Every row belongs to one group in each of 4 separate groupings. Each group adds its own fixed numbers to the row, and there is some noise. The rows also spread widely along 15 directions, which tell nothing about the answers.
Some rows, each with its group in each grouping after it:
[ -8.5  -4.3  38.4  18.5  27.6 -11.7 -12.0  21.6  -5.2  24.4  -7.6  -1.8
   3.3  -9.2  11.5 -14.1   6.0 -17.5 -18.2  17.0 -43.9   8.1  35.5]  zitug (0) J_835 V
[  0.0  10.1  -5.9   6.2  27.5  -5.6  -3.8  26.3   4.7 -15.4   9.2   0.9
  10.0   1.9  10.8   3.7  -8.3   3.6   3.0   5.0  19.3 -14.9 -26.9]  nek (2) J_884 B
[ -6.7 -12.1 -12.9   0.2   5.5 -15.0 -10.0  -2.0  -5.5   5.2 -17.4 -20.2
  -3.1  20.9 -11.2  22.5 -43.2   4.0  13.5  10.2  -2.6 -21.0 -42.3]  sir (0) J_884 V
[ 23.7  12.5  37.1 -32.3   0.0  27.0  14.7  -1.6  -8.7 -20.2 -25.4   2.2
  27.4 -12.2  -3.4 -29.8 -17.6 -15.3  -7.3 -23.8 -11.8  27.3  38.7]  nur (1) J_678 U
[  7.4  11.1  -2.2   4.5  42.3  -3.2 -26.2   6.9 -14.7 -36.7  16.4   4.0
  -6.5   3.3  17.0  -3.9  19.3   5.9 -30.7  24.4  11.0  -5.0   3.4]  Feke (1) J_818 F
[ 16.7   1.7  -5.5   4.4 -11.2  -8.4   6.8  -8.1  -3.9  12.0 -21.9   0.9
   7.3   8.4  -3.0  21.6  -9.4  27.9  11.2  -4.1 -10.5  -4.4  15.4]  nek (2) J_818 F
[ -3.3  11.3  -5.9  10.3   3.9  10.5   2.7  -5.2 -19.2   9.4  17.1  -1.1
   0.0 -10.0   1.3 -11.4  15.1   1.3  -9.7  -1.3  10.3   6.6  41.8]  sir (2) J_69 U
[ 17.1  10.3  -7.0  -4.2 -10.2 -16.5   5.9 -14.9 -23.6 -22.3  -6.0  -8.9
  24.6  -3.2  10.9  10.3 -20.1 -22.1  34.9 -34.8  -6.1 -13.3  -6.4]  zitug (0) J_69 B
[-17.0   5.8  -8.8  -9.8 -31.9  15.7  24.4  24.9   3.7 -27.7 -11.5  -3.4
  25.4  13.0 -15.2  15.0   4.7   6.6  -3.0   5.4  13.3 -34.7   5.6]  Fir (1) J_678 F
[ 11.5  11.9   4.3   6.1  38.6  14.5   7.4   9.4 -17.6  -2.3 -21.0  -4.8
   4.0  23.8  14.7  20.3 -14.6   9.1  -9.5  -7.0 -14.9  38.6  34.2]  nur (0) J_835 B
[ -3.9 -12.6  -3.4  10.6   1.3 -21.2  -1.0 -15.2  -4.6  -3.6  11.2  13.3
 -14.0   1.7   6.1  27.4 -15.2   8.6   7.0   9.7  -1.8  11.4  -8.1]  Feke (0) J_678 U
[-24.8  13.6  27.3  -1.4 -15.6 -14.3  11.0 -16.6   1.0  30.5  10.7  -4.5
 -15.4 -16.8 -17.0   1.0  38.0 -36.5   2.3  -9.4  -3.3 -12.8  -3.8]  Fir (1) J_884 U
[ 32.1 -25.9   8.8  -5.3  -9.2  -6.2   9.2 -11.9   5.4  -0.9   6.6  23.9
   6.6 -22.6  12.5 -17.3 -40.1  23.9   8.9   1.7   7.5  11.2  16.6]  sir (0) J_835 V
[ 11.1  -6.5  16.1 -11.3 -14.2  17.2  16.8  22.7  15.2 -15.3 -29.5   7.7
  22.5   8.1 -15.1  13.5 -16.3  16.3  -4.3  -4.9  -1.2 -19.3 -12.8]  zitug (2) J_69 U
[ 35.6  19.3  -2.3  16.6  18.0 -11.0  18.5 -13.7  28.5  45.4 -43.5  -9.4
   3.2  13.4  24.1  -8.3  -0.5  -3.8 -46.2 -12.9  16.2  14.4   2.3]  Feke (2) J_69 V
[  4.5  10.6  16.5  -2.3 -38.9  -3.6  13.1   3.2  38.8  -9.4 -26.9  -1.4
   5.5   0.4 -33.3   8.0 -13.3  18.1  -0.5  11.2   9.1   6.4  -9.9]  nek (2) J_678 F
[ -4.0  -4.4   1.4   4.8  -7.8 -15.9   0.9   4.7 -10.4  23.6   8.3  -1.6
  -3.2 -14.3  14.1  -2.4  -8.2 -11.0 -20.8   4.2  10.4   8.8   9.2]  sir (2) J_884 V
[ 23.9  10.1   5.5  11.4  -1.0 -16.1   8.8 -12.3   8.1   9.1   7.2  16.4
   2.0 -32.8  -2.5  -2.2  -4.1  15.9  -2.9 -11.6  20.7  -4.7   2.6]  nur (0) J_69 B
[-48.6  -0.1  -1.1  -3.2  55.5  40.2   6.2  -4.6  -6.3   5.1  22.0   1.8
 -16.5  36.1 -15.2  -9.7  15.9  -1.4   5.3   1.8   3.3  21.4  -2.5]  Fir (0) J_884 B
[ 19.0   2.5   7.1  -7.0  13.9 -21.2  -4.5 -11.0 -12.1   2.7 -16.0  -9.5
  21.0   2.3  -6.4   9.7  -4.7  11.9   4.7  -3.6 -24.9 -40.4  -3.7]  nek (2) J_69 B
[  6.8  17.7 -25.1  19.9  16.6   2.9  11.8 -14.2   3.7   1.5  13.9  -1.7
  15.8   1.0   0.3 -17.5  -8.5  23.0 -12.8  -7.6  32.4   0.3  11.9]  Feke (0) J_69 U
[-26.0   2.1  14.8 -10.8 -18.5   9.2  21.0   2.8  -6.4  15.3  10.5   8.8
   3.8 -16.8 -25.7  18.5  15.3  -5.5  18.8 -17.8   8.3 -35.0 -21.9]  nur (0) J_884 U
[ -4.6 -29.1  17.2 -11.9  -2.7 -15.9  -8.5  -9.9  31.8 -24.1 -12.2   6.9
  -8.0  32.6   7.5   3.7 -23.1 -23.2 -14.4  27.2  -8.6  12.3 -24.3]  sir (2) J_69 B
[ -1.2  -8.0  -2.2 -21.3  -4.5   9.3   4.5 -20.5  -8.0 -15.0   1.1  12.7
 -10.2   3.3   5.9  -1.0  12.7   3.7  -6.5  16.2  17.7 -14.3  -3.8]  nur (2) J_678 F
[  0.7  11.8   2.9  18.8 -23.5   3.4   2.1  26.5  -3.2 -24.1  14.2  27.4
 -16.1 -18.4  25.2  31.4  32.3  -0.4   6.1  21.7   7.1   9.4  50.2]  nur (2) J_835 B
[ 23.8   1.4  -6.2 -14.2   4.0  -3.0   1.9 -12.5  -8.4 -37.3 -11.8   9.3
  11.8   1.7  15.4  14.2 -10.2   8.0  24.0  -8.8  -7.5  -9.3   2.5]  Feke (0) J_678 F
[  5.1  26.8   1.5   7.3   5.7   8.6  -8.5  12.5 -21.2  -5.9 -10.3 -12.3
 -15.4  -6.4  -3.3  18.7  21.5 -18.3   0.0  -0.6   4.6  -4.1  15.0]  sir (1) J_69 F
[-29.2  20.1  -9.0  -8.1  10.2  23.8   7.0   2.4  -6.4 -49.4  28.3  -2.9
  10.1  19.2 -13.9  -2.7  11.1  -7.5   6.3  -8.8  25.6  16.2  -1.6]  zitug (1) J_884 B
[  9.3   6.3  -2.3  -5.0  21.6   8.0  10.1 -27.5  -9.8  12.6 -12.3   3.9
   2.0   5.9   6.9  -5.8   7.9  -1.8  15.5 -15.9  -7.7  -7.0  20.3]  nur (0) J_69 F
[ -4.0  29.7   9.7  -7.6 -10.3  -3.3  -9.1   6.6   4.4 -49.7   3.2  -6.3
  -0.2  -1.9  -8.9  18.7  24.2 -17.6  26.4  -3.4  -3.6  -8.1  -3.4]  sir (2) J_884 F
[ 44.9  16.3  25.0 -27.5 -12.8  24.3  10.9  14.2 -36.0   6.0 -12.9   6.7
  14.6 -57.6 -19.7  -6.2   1.6   9.1  -2.2 -35.0  17.6 -29.0   8.8]  sir (1) J_69 F
[ -5.8   4.0   5.9   9.7  21.2  -3.8  23.8  10.3  26.9  -5.1  -9.5  12.8
   9.5  20.6 -30.6  45.5   1.8  49.7 -12.9  -4.5  -6.0  -8.0  -9.2]  nur (0) J_69 F
[ 12.8   5.5  -0.4   9.6   5.5 -16.8   8.9   7.4 -18.7  -0.7  -3.2  -9.7
  36.8   4.8  10.3   8.7 -21.4  22.2 -25.3  -1.0 -18.5   5.6  46.1]  Feke (0) J_835 U
[ 16.5   9.7 -15.0 -28.8 -23.5  22.3   8.4 -25.7 -13.0 -20.3   7.3  -6.3
  20.7 -15.9 -30.8 -22.7   4.6  45.4  -7.1   0.4  38.2 -43.5   5.8]  sir (0) J_884 F
[-19.8  46.0 -10.4  16.7  22.1   0.7 -17.3   9.1 -25.3  -6.8  -0.5 -32.2
 -25.7   6.4   5.8  15.2  12.6 -37.0  -9.0   1.9  24.1  18.2 -17.3]  nur (2) J_884 V
[ 13.0   4.1 -19.4  15.9 -34.8   8.4   0.1  15.9   8.6  -9.7  -9.4   8.9
   1.6  -7.9  -5.8   9.7 -28.7  26.4  12.3   8.7  28.5  -7.5  -2.9]  Feke (2) J_818 V
[  9.5  18.5   7.6  18.6 -12.1  -7.7 -13.9  -2.3   5.7 -17.6  -8.0  -4.5
  -6.3  -4.9  -5.6   6.9  -0.6  -1.6  -3.3  14.0  -6.1  15.3  27.9]  Feke (0) J_69 U

New rows, each followed by its group in each grouping:
[ 21.0  18.1  -3.7  31.4  14.6 -34.0 -11.8  11.8 -13.7   9.9  -4.4  -6.7
   3.8 -17.3  -3.1  27.6 -23.5  18.2  -3.7  -4.4 -16.4   5.6  22.8]  Feke (1) J_69 V
[  4.1  -3.9  10.0 -11.3   0.1  15.7  -9.6 -15.7  14.7  -7.9 -18.3   5.9
 -23.6   8.4 -13.2   1.9 -18.9   3.5  17.4  15.3   6.7  11.9 -18.1]  nur (0) J_884 B
[ 10.7  -1.8   8.8 -33.4 -42.7  31.4   3.4   2.7 -12.4 -35.8 -16.2   5.3
  -4.9  -3.9  -6.1   5.9  -1.1 -15.3  12.3  -5.2  24.0 -10.8 -19.0]  sir (2) J_818 F
[-22.1   5.1 -15.7   6.1 -25.3  23.1  15.0   8.4  22.8  21.1 -11.4   1.0
 -13.3  20.4   2.1   5.1  29.8  -7.3  -6.2  21.2  33.9 -18.3  -5.8]  nek (2) J_884 B
[ 23.9  15.1  -1.7  -1.8  -0.2  -3.9  -6.7  26.1 -34.2 -23.5  -4.1  -3.4
  12.2 -18.6  26.7  17.2  -1.7 -26.4   8.1 -18.3  10.0 -23.5  -5.4]  sir (1) J_818 B
[ 40.4  20.2  16.9 -11.6  16.7  -8.2 -23.7  28.8   4.8 -76.0  11.0  -0.6
  33.9 -33.6  -3.9 -28.3 -27.6  16.4  19.8   6.9  10.2 -34.8 -16.6]  sir (2) J_835 F
[ -5.8 -26.3 -22.7   5.6   6.8  21.9   8.6   1.6 -25.6  54.5  -9.3  10.7
 -10.1  -2.0  23.2 -14.9 -30.7   9.0   3.7  13.1  13.0  -3.2  22.5]  nur (2) J_678 V
[-28.8  -0.5   7.1  16.0 -10.6   5.9  10.6  12.6  36.2  11.8  -6.3   6.5
  -2.0  19.4 -22.7  11.6 -26.3  -6.3  30.3  -2.8 -16.5  31.5  10.5]  Feke (1) J_884 V
[  5.4 -16.1  -8.1  12.3  13.9 -29.5  12.3  10.9  19.1  -2.2   7.4  23.1
  21.1   8.8  29.1  21.6  17.0  25.1 -14.8  12.8 -10.2 -29.6  18.4]  zitug (1) J_884 B
[-12.7  -9.3 -13.8  -4.1  14.9  17.7  11.9  10.8 -25.8  13.8  -1.4  -1.7
  11.4  14.1  20.5  -3.2  -0.9 -23.8   7.8 -14.3   0.2 -20.9   7.6]  sir (2) J_69 V
[  9.6  29.5   3.1  11.7  11.3   3.9  -1.5  12.1 -30.4   6.2 -34.1 -33.3
   6.2  14.0 -15.5  26.7 -18.2  -1.3  -8.4 -12.3 -14.0  22.7  24.1]  nek (1) J_69 U
[  7.3  12.1  17.9 -10.7   1.1  13.3   6.2  -1.6 -13.0 -26.9  10.4  17.3
 -10.1 -12.8  -3.9  20.8  18.5 -15.0  25.5 -26.0  -3.1  19.5  12.9]  sir (2) J_69 B
[ -5.8   0.4  22.0  18.4  41.6  13.1 -10.1  17.1  15.9  19.5   1.1  18.0
 -33.8  -3.7 -31.2  19.9  -0.5  31.8   5.1  16.4  -2.1  14.5 -20.4]  nek (2) J_69 B
[-10.1  -4.1   3.6  -1.7  -2.6  12.2  11.3  16.6 -18.6  -7.6   1.9   3.1
   5.3   9.9   2.1  17.5 -26.8 -17.3   3.2 -16.5  -7.0  47.5  28.8]  sir (2) J_69 B
[ 31.6  15.2 -18.5  -4.9  14.5  28.1 -19.3   1.7 -33.5  15.8 -77.0 -35.1
 -12.2  32.1  30.8  -1.9 -18.6 -23.0 -10.7  18.6  -8.0  -6.7  26.3]  nur (2) J_69 F
[ -7.0  12.1 -11.5  22.3  -5.0   1.1   6.1  -0.4  21.3 -10.0  -5.6   2.1
  -2.6   8.1 -16.1  14.6   2.5  24.5   5.1  13.7  15.1  -2.2  -5.0]  zitug (0) J_678 B
[ -1.5  11.5 -14.0 -13.4 -20.7  -7.9   2.3 -23.2  -5.6 -32.8 -11.3 -20.2
   6.0  25.8  21.8  -0.4 -12.5 -41.2  12.0  -8.5   7.5  23.6   8.7]  sir (0) J_884 F
[-29.4  -1.5   1.9 -11.6 -23.9  24.2  26.6   2.9 -22.5  40.6  -0.8   3.6
   4.4  -3.7 -17.4  11.8   4.1 -16.9  16.4 -22.1   1.0 -11.7  16.3]  nur (1) J_884 B
[ 45.7  17.4   7.4 -13.0 -11.2   8.5 -16.7  -9.0  -6.5 -14.9 -37.2  -7.0
  10.2 -11.9  13.1 -22.9  -4.5  -7.9   9.7  -4.1  -4.6 -27.7   6.5]  Feke (2) J_818 V
[  4.6  -3.0  -3.6   0.4  19.8  -4.6 -15.4  -6.7 -38.4  20.8  -9.8   1.7
 -20.8  -2.6  17.2  21.4  33.9   5.5 -24.0  26.8 -11.4 -36.1  25.1]  nur (2) J_69 F
[ -4.1   7.8 -13.8  -0.7   7.8  -9.0  14.4 -28.9 -37.7   7.9  21.3  -9.2
   9.9   6.1   8.2  14.4  12.4  17.1 -26.4 -14.6  -0.6  30.0  54.2]  sir (0) J_884 U
[-36.8  21.0  17.6  14.9  -0.1  13.6  16.5  22.3  25.1  10.4  -5.7 -12.5
  11.8  11.4 -35.7  -3.0   6.5  -7.0  -5.3  -3.4 -11.4  15.3  16.2]  sir (2) J_678 V
[-29.4 -15.5  -9.8  -1.7   7.4  34.1  10.7   5.0 -12.1  37.1  24.6  10.8
  -9.0  -3.4 -29.3  -5.5 -11.0  26.4  10.7   1.8  21.2  -3.9  -0.4]  sir (2) J_884 B
[  2.6  12.7  -6.7  -7.3  -2.1  18.4  -3.2  -2.6  -5.1  -4.4 -27.8 -14.4
 -10.5  19.6 -18.6  18.1  -6.2   0.0  -5.0   3.6  15.3 -12.8 -27.2]  Feke (2) J_69 F
[-39.2   0.0 -15.3  22.6  19.5 -17.4  -9.3   2.5  12.5 -32.1  34.6   7.6
   4.7  12.8  -9.6   2.1  -0.7  11.0  45.3  17.8  -9.3 -19.6  -9.8]  zitug (2) J_678 F
[ -3.2   3.7  -1.4  11.2   5.4  -1.2   1.1  18.9  -5.7  -7.1  20.2  17.4
  14.9 -14.6  30.7 -10.1  27.8  -0.2   5.3  10.0  -6.1  -6.6  56.3]  nek (0) J_884 B
[  1.7   6.9  -8.8   8.0  18.8  -1.1  -5.1   2.8  -9.1 -13.8  -0.3  -3.2
 -18.1  14.9   8.9  22.4   9.0  -2.5   6.3  16.4  11.7 -19.7 -15.4]  Fir (1) J_835 B
[ -9.2   5.0 -14.4   8.1  -9.4  25.8  10.4   9.6 -10.7  -1.9  13.5  17.2
  -5.2  -4.3  -4.2   8.0   9.1  16.7   1.7   4.5  28.9  -6.6  18.0]  nur (1) J_818 B
[  8.1  24.5   7.3   3.0 -15.1  -1.8   6.2 -28.8  -9.0  20.0  -5.1 -26.6
  14.3 -21.5 -23.2 -51.8 -19.8   8.9 -39.1  -2.6  19.7  29.7  40.7]  Fir (0) J_678 V
[ 14.3  12.8 -11.5 -20.3 -24.5  -2.5  19.6 -31.4  -5.6 -11.0   1.3  -2.1
  17.6  -2.4   1.4  -9.1 -11.0   3.6  23.4 -27.8  19.6  11.4   7.7]  nek (2) J_884 F
[ -2.2   7.5   8.2  10.6  10.3  43.6  11.3  27.1 -43.4  56.7  13.3  17.0
 -17.4 -47.7  -6.4  -8.9  31.4   6.1  -3.8  -8.6  25.8 -18.6  28.6]  nek (1) J_69 U
[ -7.9   1.5 -12.9  16.7  29.0  -7.8  16.4  -4.6 -15.1  35.5  -5.0 -18.1
  24.3  23.4  36.1 -12.4  -2.1 -27.1   3.6 -11.7 -16.8 -13.3  28.9]  sir (0) J_835 U
[-21.2  28.0  18.8  11.5  23.3   3.0   7.5  10.4  -6.5 -10.8  16.4  -0.3
  -5.9   0.6 -19.3  26.3  25.9 -11.6  -2.1 -21.1   1.7  28.0  -2.4]  nek (0) J_69 B
[  4.0   4.2  13.0   2.8   1.3  -4.8   3.9  -9.0  13.7  -0.2   8.9  17.3
  -4.2 -19.3 -16.6   4.8   6.5  33.9   2.2   4.5   0.2   0.7  15.4]  nur (0) J_884 V
[-15.1 -30.7 -13.1   9.1  16.0  -0.5  21.4   3.0  33.0  20.0 -16.0   9.3
   6.0  47.5  26.7   3.0 -18.9 -19.1  -3.2  11.0   0.1  -6.5  -8.2]  sir (1) J_69 U
[ 10.1  27.4  18.1 -15.0  24.2 -13.0  12.7  14.2  -4.3 -36.8   3.1  -8.4
  43.6 -10.5   8.4 -11.7  -4.6  -8.7 -32.2 -28.5   9.0   2.3  -2.2]  nur (0) J_884 V
[ 13.0 -24.8   1.3 -26.1 -19.6  36.7  -5.2  21.3  -5.3 -16.1 -24.7   1.7
   7.0  -0.8 -20.0 -10.0 -79.4  17.0  10.2  12.1  26.7  -3.6 -39.9]  Feke (0) J_884 U
[ -7.7  11.0  16.5   6.6  28.8 -26.6   5.4   8.2  10.3  -5.4  -3.5 -14.0
   2.4  16.2  -4.0  27.1  -2.2 -31.3 -19.5 -12.3   3.1  -4.0 -48.7]  sir (1) J_69 U
[  4.1   0.0   9.9  -5.0  34.7   3.3   8.4  -3.0 -11.0 -12.6   4.0  16.0
  -6.7   8.1  17.7  18.1  -4.5  -7.8  30.8 -17.8 -13.2  11.4  -5.8]  nur (2) J_835 V
